The first 5 rows are patterns. Each new row is the sum of 2 different patterns, raised or lowered, with some noise. Before adding, each is slid sideways (what falls off one end comes back at the other) and multiplied by a number that may be negative. Names go in the order of the patterns.
Some rows, each with the names of its patterns after it:
[ 0.25 -0.77  0.44  0.28  1.07 -1.88  1.31 -0.33 -0.38 -1.58  0.61  0.58
  1.53 -2.43 -0.34  0.67  1.58  0.30 -0.35  0.56 -0.12 -0.66  0.47 -2.60
 -3.13 -0.64  2.38  3.24 -0.61  1.10 -0.30 -1.77 -0.09  0.17  0.83] => Nofas
[-1.30  0.47 -1.94 -0.83  0.65  2.89 -0.10  0.00 -2.43 -0.40 -0.53 -0.81
  0.52  0.17  2.45 -1.29  0.07  0.38  0.72  0.77 -1.54  0.18 -0.21 -0.22
  2.14  0.49  3.24 -1.44 -2.17 -0.10 -0.81  0.16 -1.38 -0.58  3.24] => tibun
[ 0.07 -0.51  0.28  1.43 -1.23  1.79  0.01 -0.21  1.29 -0.04  1.50  1.83
  0.26  0.15  1.20 -2.90 -0.66 -0.82 -0.51 -1.25 -3.24  0.28  0.55  3.24
  0.74 -0.88  0.60 -0.39  0.65  0.69 -0.67  0.42  0.43 -0.05 -2.03] => mub
[-0.90  0.12 -1.11 -0.96  0.60 -0.40 -0.55 -1.92 -1.46  0.42  0.91 -0.63
  1.61  0.36  0.48 -1.04  0.66 -0.88 -0.88  0.82  0.61  0.54 -1.18  2.32
  0.12 -0.82  0.76 -1.39  0.70 -0.13  0.79  1.11 -0.79 -0.18 -3.24] => rup
[ 0.12 -0.53  1.04  0.29 -1.80 -1.14  1.01  2.93 -0.17  1.72 -2.42  2.53
 -0.31  0.16  0.55  2.62  0.12  0.45  1.20 -0.09  2.14  0.90  1.73 -1.78
 -2.37 -0.45  0.28 -0.23  0.95  0.56 -0.23 -0.46  0.70 -0.87 -0.02] => guzo

New rows. What belongs after each?
[ 1.25 -1.47  0.57  0.16 -2.80 -1.98 -0.70 -0.09 -0.39 -4.40 -0.62  0.37
  3.63  0.34 -1.33 -0.11 -0.68 -0.26  0.38 -3.17 -2.43 -0.66  1.33  0.48
 -1.04  0.15 -0.41 -0.51 -1.43  1.12  0.09 -0.40 -0.14 -0.38  0.82] => Nofas mub
[-1.81 -1.67 -0.68 -2.44  1.45 -0.73 -1.10  0.35 -1.52 -0.36 -0.93 -0.81
  1.43  0.01 -0.66 -0.45 -0.75 -2.37 -0.57 -3.58 -0.87 -2.37 -0.72 -1.14
 -3.82 -1.28 -1.40  1.97 -2.41 -1.87 -0.07 -2.28  0.40 -1.27 -1.42] => mub rup
[ 2.90  2.63  0.45  2.69  1.67  2.78  0.65  0.45  2.39 -0.05  3.65  0.83
  1.18 -1.42  2.06  2.01  2.77  1.45 -1.37  1.15  0.63  0.01 -2.43  2.92
  0.77  0.32 -1.37 -1.10  2.78  1.63  0.90  2.59 -0.28  1.51 -2.12] => tibun rup
[-3.79 -1.13 -1.20  0.41 -1.97 -0.23 -1.36  1.12  0.53 -0.55 -3.45 -4.39
 -0.31 -3.12 -1.04 -0.42  0.63  0.74 -1.17 -1.27  0.02 -1.85 -1.12 -1.57
  1.38 -2.28  0.01 -0.16  0.57 -0.88 -1.65 -2.51  2.92 -0.03 -1.88] => Nofas guzo
[-2.94  0.79 -0.94 -1.02  0.31  2.02  2.45 -0.30 -0.02 -1.10  2.05 -0.69
 -1.07  0.48 -1.22  0.15  0.36 -1.22  3.58 -1.53 -2.71  3.35  0.14  0.90
 -0.83  0.82  6.54 -1.06  0.00 -5.12 -1.49  1.88  2.89  0.78 -0.34] => tibun mub
[-1.80 -0.29 -2.69 -3.42 -1.01 -3.60 -1.98 -1.87 -1.51 -2.74 -0.83 -3.49
 -3.48 -3.74 -3.16 -2.26 -6.66 -2.40 -1.61 -1.07 -1.11 -3.62 -1.83 -3.71
 -2.83 -1.25 -2.69  0.12 -1.49 -2.69 -2.90 -1.91 -3.17 -1.87 -1.23] => mub rup
[ 0.03 -2.60 -0.60 -2.89 -0.66  1.39 -0.91 -0.54 -1.45 -0.75  0.46 -1.10
 -1.01 -0.68  2.17 -1.11  0.15 -0.21 -0.04 -0.13 -2.22 -1.15  1.53 -1.11
 -1.40 -2.41 -1.75 -0.61 -0.87 -1.13  1.67 -0.48  1.75  2.09  0.71] => Nofas mub
[-1.87  2.23  2.70 -0.24  0.10 -1.88  0.78 -1.33  0.62  0.83  2.21 -1.34
  2.24  0.99 -1.51  2.37 -0.62  1.73 -1.74 -1.55  0.29 -1.10 -0.89 -2.81
 -0.49 -0.23 -1.76 -0.37 -0.78 -0.67 -0.85 -2.82 -1.14  0.36 -0.96] => rup guzo
[ 0.23  0.33 -1.92  1.23 -1.80 -0.54  0.07 -2.52 -0.36  0.45 -0.47 -1.55
 -3.16 -0.79 -0.64  2.25 -2.62  0.18  0.35  0.91 -2.86 -0.70 -2.81 -1.90
  0.00 -2.56 -0.85 -2.34  0.76  2.15 -0.42 -1.08 -0.25  0.14 -1.02] => mub guzo
[ 3.99  0.15 -0.29 -1.34  0.23  1.47 -0.60  0.45  0.79  0.95  0.96  1.91
  0.90  1.54  2.21  1.35  0.58  0.30  0.20  2.61 -0.17  0.57  2.88  0.03
  0.53  0.38 -1.94  1.24  0.62  0.87  4.39  0.80  1.84 -0.66  1.42] => mub rup
[ 0.27  2.53 -0.03  0.78 -1.19  0.24 -2.16 -0.05  1.97  3.75 -0.15  1.19
  0.54 -0.72  1.43  0.55  1.75 -0.83 -2.05 -0.18  0.39  0.63 -0.37  1.19
  0.05 -0.65 -0.53 -0.30  0.46  1.03 -2.12  0.19  1.01 -0.55 -0.31] => Nofas guzo
[ 0.91 -0.27  1.71  0.10  0.77  1.21  0.58  0.19  2.90  2.23 -0.61 -2.01
  0.84  0.22  1.93 -1.25  1.41  0.16  1.08 -1.84  0.74  0.04 -0.39  1.15
 -0.55  1.83  0.29  2.40  3.49  1.65  0.01  1.33  0.50  1.49  1.82] => rup guzo
[-2.59 -1.22 -1.91 -1.39 -2.48 -1.45 -2.64 -3.03 -1.70 -3.98 -2.61 -1.92
 -0.56  0.99 -2.01 -1.72 -2.21 -3.05 -1.14 -1.24 -1.64 -2.43 -2.44 -2.54
 -2.06 -1.51 -2.84 -1.69 -2.06 -2.30 -3.79 -1.72 -1.67 -0.62 -5.26] => Nofas rup
[-1.62  3.46  0.28  1.77  1.77  0.03  2.19  0.81  3.26  0.92  1.68 -1.03
  2.17 -0.87  0.22  0.36  1.07  1.04  0.90  1.02 -2.08  1.27  0.94 -0.67
 -0.30 -0.06  1.28  1.06  0.64 -1.00 -2.06  1.12  0.30  1.56  3.99] => tibun guzo
[-2.51 -0.33 -1.53 -3.21  0.89 -0.01 -1.34 -2.29  0.06  0.30 -1.41 -2.55
 -2.63  2.36 -0.91 -0.64  1.84  1.64 -0.54 -1.75 -1.11  1.39 -0.56  0.20
 -1.35  0.18 -0.86  1.44  0.10 -0.39  0.15  0.84  3.41  0.33 -1.40] => Nofas rup
[-1.90  0.06 -2.56 -0.37 -2.16  0.27 -0.46 -0.07 -0.06 -0.32 -3.97 -1.08
 -3.94  0.05  1.80 -1.54  0.01 -1.47  2.11  1.72 -3.31  0.41 -0.80  0.90
 -0.06 -0.64 -3.00 -0.83 -0.20  2.49 -0.11  0.36 -0.10 -1.37  0.59] => tibun guzo
[ 3.75  0.48 -1.72 -1.52  0.85 -1.37  0.32  1.29  1.15  0.43 -1.33 -1.01
  0.38 -1.61 -0.75 -1.35  1.39 -1.44  0.50  0.97  0.26 -1.04 -1.09 -0.45
 -0.12 -0.17 -0.18 -1.66  0.41 -0.30 -0.43 -0.56 -0.44 -0.11  1.57] => Nofas rup
[-0.66  1.02 -3.03 -1.26 -2.39 -1.73 -2.07 -1.50 -1.50 -2.47 -1.64 -3.14
 -1.58 -1.01 -4.44 -0.88 -3.28 -3.58 -3.29 -1.58 -2.28  1.35 -3.66 -1.61
 -0.83  0.26  0.99 -2.70 -1.62 -4.71 -3.15 -1.16 -4.45 -4.30 -2.88] => Nofas mub
[-2.38 -4.35  0.21 -1.21 -2.18 -3.64 -1.53 -1.35 -2.62 -1.22 -1.75 -2.61
  2.42  2.45 -1.89 -6.12 -4.60 -2.37 -0.77 -3.56  0.58 -1.61 -2.68 -4.33
 -2.39 -1.54 -3.39 -1.89 -4.77 -0.55 -4.53  0.19  0.27  0.22 -2.59] => Nofas guzo
[ 0.60  2.18 -0.68 -0.04  1.07  0.03 -0.79  1.30 -0.63 -0.07 -0.54  1.52
 -0.70  1.05  1.22 -0.45  0.41  0.02 -0.62 -2.55  0.94  2.92 -0.51  2.40
 -2.18  2.27 -0.73 -0.65  1.49  2.25  2.62  1.11  1.05  0.68  3.00] => rup guzo
[-2.42 -1.49 -3.67  1.33  0.98 -2.07 -0.27 -0.77  0.86  0.68 -4.79  1.84
 -1.70  1.12  0.95 -1.51 -2.29  0.79 -0.53  1.77  0.41 -2.30 -0.37 -1.39
 -1.03 -3.97 -1.58 -0.56 -0.52  0.93 -1.05  0.29 -0.73 -0.64  0.12] => tibun mub
[-0.27  1.13  2.55  0.72  0.74 -1.24  1.95 -0.23  1.68  0.61  3.82 -0.25
 -0.92  1.34  0.05  1.56  0.19  1.26  1.22 -1.62  0.34 -0.61 -0.14  1.76
  2.63  0.08  0.05 -0.80 -0.10  0.16 -0.27  0.39  1.64  1.89 -1.19] => tibun guzo
[4.09 2.25 3.54 3.27 2.63 3.98 0.73 3.29 2.07 2.03 4.31 2.96 5.28 2.11
 4.88 3.49 4.35 3.64 0.68 4.22 1.71 2.93 5.31 2.31 6.00 0.88 0.25 3.08
 2.32 2.23 4.05 3.44 6.64 1.95 4.63] => tibun mub
[-0.88 -0.36 -3.26 -1.33 -3.63  1.83  2.67 -0.34  0.04 -0.53  0.04 -0.09
 -2.74  0.59 -1.38  1.37  0.62 -0.84 -2.40 -0.82 -0.85  2.32  0.59 -0.52
 -1.97 -0.58 -1.73 -0.68 -0.92 -0.44 -0.82 -1.07 -2.51  0.63 -0.96] => tibun guzo
[-0.73 -1.48 -0.12 -0.79  3.78  0.46  1.65  1.25 -1.14 -1.33  0.81 -0.17
  0.51  1.67  0.59 -0.45 -0.14  3.07  4.36  2.12  0.23  1.58  0.27  0.35
  2.82  2.06  3.01  1.02 -0.25  0.93  1.02  0.31 -0.26  2.23  4.17] => tibun guzo
[-3.17  2.53  3.27  4.53  0.66  2.95  2.91 -1.16  0.53 -1.19  0.82  1.68
  0.05  1.57  0.17  1.15 -0.51  1.90  0.02  0.42  1.06  1.03  1.37  2.15
 -2.61  1.05  0.11  2.03  1.58 -0.44  1.19 -0.43 -0.90  1.18 -2.10] => Nofas mub
[-1.82 -0.61 -2.48 -1.97  3.09 -1.89 -0.72 -2.65  0.32  0.13  2.33 -1.18
 -2.05 -1.90 -2.79 -1.17 -1.43 -1.43 -0.44  0.57 -3.47 -1.24 -0.51 -0.73
  2.30 -1.93  0.20 -0.62  0.09  3.75 -0.28  1.86 -4.96 -3.43  0.06] => tibun mub
[ 3.15  2.42 -0.69 -2.61  0.93 -2.71  1.79 -2.11  1.58 -0.08  0.93 -0.92
 -0.73 -0.65 -1.26  1.75 -3.93 -0.82 -0.12  1.04  3.54 -0.32  0.20 -0.29
 -1.24  0.41  0.60  3.69  0.65  0.63  1.38  1.22 -0.20 -0.13  0.68] => rup guzo
[ 0.75  2.47  2.08  2.99  2.59  0.43  2.12 -1.81  0.81  2.12  0.34  1.73
  2.31  0.02  0.13  0.32  2.38  2.16  3.66 -0.43  4.86  1.84  2.12  1.05
  4.18  0.97  0.58  3.13  2.29  3.43  1.42  5.03  0.48 -0.59  2.30] => rup guzo
[ 0.94 -1.96 -2.66 -2.21  4.51  2.70 -1.55  1.89 -1.87 -1.07 -0.44  0.72
  1.94 -0.76 -1.22 -2.86 -0.74  1.19 -3.06  0.11  0.22 -1.10 -2.48 -1.56
 -1.03  1.31 -1.75 -1.06  1.95  1.93  0.57 -1.61  0.90 -1.24 -1.68] => Nofas rup
[ 0.88 -1.08  0.35  0.43 -1.66 -0.07  0.22  1.07 -0.25  0.07 -2.94 -0.51
  1.55  2.92 -0.48 -2.82  0.52 -2.15  2.06 -4.34  1.05 -0.53 -1.04 -3.03
 -0.42  0.37 -1.52 -0.05 -1.76 -2.15 -2.44 -0.25  2.79  1.64 -0.97] => tibun guzo
